There are 3 ways to turn a row about zero (a turn may also mirror it). The second row of each pair is the first, turned, with some noise. The first 27 pairs use one turn. New pairs use 3 turns, one after the other, and a turn may come again.
Some pairs, each with its turns in order after it:
[-10  -6  22 -10 -30 -14  15  14]
[ 11   9 -14   0 -31 -10  26  17] -> Q_931

[  9  -4  11 -13 -19 -36  12   5]
[ 22   2  -6   8 -17  18  33  17] -> Q_931

[ -4  28  19 -13   2  23  42 -18]
[-20   3  14  12 -18 -15 -11  52] -> Q_733

[-19  23  39  10   4 -15 -17 -14]
[-9 -5  6  6  9 30 37 18] -> Q_733

[ -4 -24 -23   0  14  19  33  24]
[ 16  11  30   5  30  -9  21 -20] -> Q_304

[ 17 -36  -9 -12  -7 -15 -13  14]
[ 22   8   7  30  17 -11  14  21] -> Q_931

[  5  11  -2  10 -18  -9  -6  11]
[-10 -13   0 -18  -3  -2  -7  -9] -> Q_304

[ 12   8 -15  -9 -17  -9  -8  21]
[ -7   6  -9  13  15 -16   3 -22] -> Q_733

[ 19   8 -18  -8 -11  -8   0   9]
[26  6  8  6  1  8 -1 -6] -> Q_931

[  4  10   4   2 -16  14  15 -15]
[  0   8  10  16   4  -7 -14  21] -> Q_733

[ -5   8  19  29   2  16  -5 -21]
[ -4 -19 -16  15  18   5 -21  20] -> Q_304

[-36  -7  13 -21  32  -3 -28  14]
[-22 -19  -5 -48  12  17  22  -1] -> Q_733

[-13   4 -18  12  -7  -3 -32   2]
[ -2  -5 -13   2  22  25  -5 -22] -> Q_733

[  7   2 -19  19  -4 -11   2  20]
[ 14  21  11  -8   2   6 -12  17] -> Q_931

[-32 -18 -41  12  -3  13  -2  -1]
[ -5  -5  45 -11  -2 -25 -21  10] -> Q_931

[ 18  20 -16  13  18  -2  -3 -13]
[ 18   4  -1 -25   9   9 -10  20] -> Q_304

[  5  10  25  -5 -19 -16  15  -9]
[  3  -3 -18   5 -24  17  19   4] -> Q_931

[ -6  -6  24   0 -18   5  20   1]
[-17 -14   6  17   3 -19   9   4] -> Q_304

[  6   4 -21 -11   4 -21  23  14]
[ 11  16  23 -20  -8 -13   8  -7] -> Q_304

[ -6  11  -7 -12 -23  -7   2  -8]
[  7  -2  12   1 -18   5  14 -11] -> Q_931

[  7  13 -28  -1  24 -14  30   4]
[-25   0 -13  11 -36 -16  -8 -12] -> Q_733

[ -7   3 -14  -2 -31 -15  11   0]
[-15 -16  26 -10 -16   0   2  -5] -> Q_304

[ -3 -27 -18 -20  11  -2 -11  15]
[ -2   3 -13 -31   6 -12  -9 -24] -> Q_733

[ -3  11  -4   3 -10   7  15  14]
[  2 -18  11  -7   9 -11  12  -5] -> Q_304

[ -1   6 -17  -9  -7 -28  17   2]
[ 24  -6  16 -10 -10  17  13   6] -> Q_931

[ 21  -2 -10 -29  -4 -12  -1  19]
[ -6  21   4 -21 -15  -2  26 -14] -> Q_304

[ -8 -22   8   4   3 -43  -9   8]
[  4  26  -1 -12  -4  11  33 -27] -> Q_733

New pairs, each followed by its turns in order:
[ -3   8 -28  28 -10 -20   6  -2]
[ -8  20  -4  -8 -22   5 -30 -16] -> Q_931 Q_304 Q_733

[13 -2 12 13 25  2 -7 14]
[-14 -18 -18   4  15  -6  -3 -11] -> Q_304 Q_931 Q_931

[-13   3 -20   7  22   4   1 -12]
[ 28 -16  -8  -3   8 -15   9  -9] -> Q_931 Q_733 Q_931

[ 24   8 -18  11 -24   2   1  -2]
[ -4 -24 -18 -14  19   4  -2  -6] -> Q_733 Q_304 Q_733

[ -4  -5   3 -16   0   5  -3  17]
[-4 12  5 15 -1  6 -7 -2] -> Q_931 Q_733 Q_733

[-31 -22  -9  17  -1 -13   5   4]
[-22   2  14 -26 -17 -16 -13   0] -> Q_304 Q_931 Q_931

[-14 -19 -18 -12  29  -2  -3 -20]
[-14   5   6   3 -16 -12  40  11] -> Q_931 Q_733 Q_304

[  5  21 -22 -14 -16   7  15   1]
[ 14 -16 -15  12  -8 -22  13   6] -> Q_733 Q_931 Q_304

[ 20   4 -22   9  14  -2   9  21]
[10 17 22 12 15 11  6 18] -> Q_304 Q_931 Q_304

[ -8 -22   3   1  -6  17 -36  -6]
[ -7  -3 -26  16 -21  11 -23  -6] -> Q_304 Q_931 Q_304

[-20 -30   0   5   3   1   9   7]
[  4  -2  13  14 -10 -14  -3  28] -> Q_931 Q_733 Q_304

[  1   4 -10  25  11  22 -11   4]
[ 12   1 -17  10  19  -1 -22 -15] -> Q_931 Q_304 Q_733

[  2 -20  13   8  18   3   3  15]
[ -5 -19  18   6  14  15   3  -9] -> Q_304 Q_733 Q_304

[ 11  -2  11 -13 -20  -5 -12 -22]
[ -4  25  14   9 -11 -19  10  -1] -> Q_931 Q_931 Q_931

[ 10   9  11  10   0  27 -23  10]
[-21 -24  -9  18 -11  16   0  10] -> Q_733 Q_304 Q_733

[-4 16 -8 -3 10  1 -6 25]
[-15  14   9  -1  -4  -2 -12 -27] -> Q_931 Q_733 Q_733

[ -6 -13  18  18  -8   1  28  -2]
[ 12  -2  24  -5 -19   6 -17 -15] -> Q_733 Q_931 Q_931

[ -8 -36 -20 -19  -8 -27 -10  -5]
[-14  10   0  32   8  21   9  36] -> Q_733 Q_931 Q_304

[-14  -7 -10   6 -15 -10  -7   5]
[  0  -4  11 -10   6  -7 -14 -15] -> Q_733 Q_733 Q_733

[  8 -22  44  -3  24 -32 -18 -25]
[ -9  19  -3  21  16  28  46 -34] -> Q_733 Q_733 Q_733

[  7  13  21   4 -12 -39 -21  11]
[ 14  16 -40   0  29  -5  -7   3] -> Q_931 Q_931 Q_733

[ -3 -12  13  10 -19  12  -8  16]
[  7 -18   6  13  11  -5 -19   9] -> Q_931 Q_733 Q_304

[ -7   1   4   7 -48  -3   5 -10]
[-12  -5  18  -1 -18 -30 -11 -26] -> Q_304 Q_931 Q_304

[ 16   5  11  -9  20  -7 -28   4]
[  0  13  19   8 -18 -26   7   5] -> Q_931 Q_733 Q_931

[ -3   8 -42 -11   3   0   8   7]
[ -5 -13  -8  32  -4 -27  -5  12] -> Q_733 Q_931 Q_304

[ 6  0 11 -4  6  3 11 -4]
[  3   0 -17   4   6   2  -1   1] -> Q_931 Q_733 Q_733

[-31 -11 -15  -6 -11  28  22   1]
[ 33  23  18  18  10 -16  14  -9] -> Q_733 Q_733 Q_304

[ -6  -1   6   6 -23  29 -21  18]
[  7  15  14 -18  13  21 -20 -20] -> Q_733 Q_304 Q_931

[ -8 -18   1   8  16  15  -3   4]
[  2 -29   5  -5 -11  -6   0 -10] -> Q_931 Q_733 Q_931

[ 21  17  10 -10  28  38  -3 -16]
[ -1  18   1  -1 -25  10  -1  49] -> Q_733 Q_733 Q_304

[ 1 15  5  2 -1 10 -8 14]
[ -5 -10 -12  -1   5 -13   6   9] -> Q_304 Q_304 Q_304

[-20  -6   9 -13  -9  30 -15  -6]
[ -4   1 -17  30 -15  -7 -15   4] -> Q_733 Q_304 Q_733

[-20 -13  -2  -9  32  23  21   5]
[ -3 -10  17   0 -46   7 -10   6] -> Q_733 Q_304 Q_931

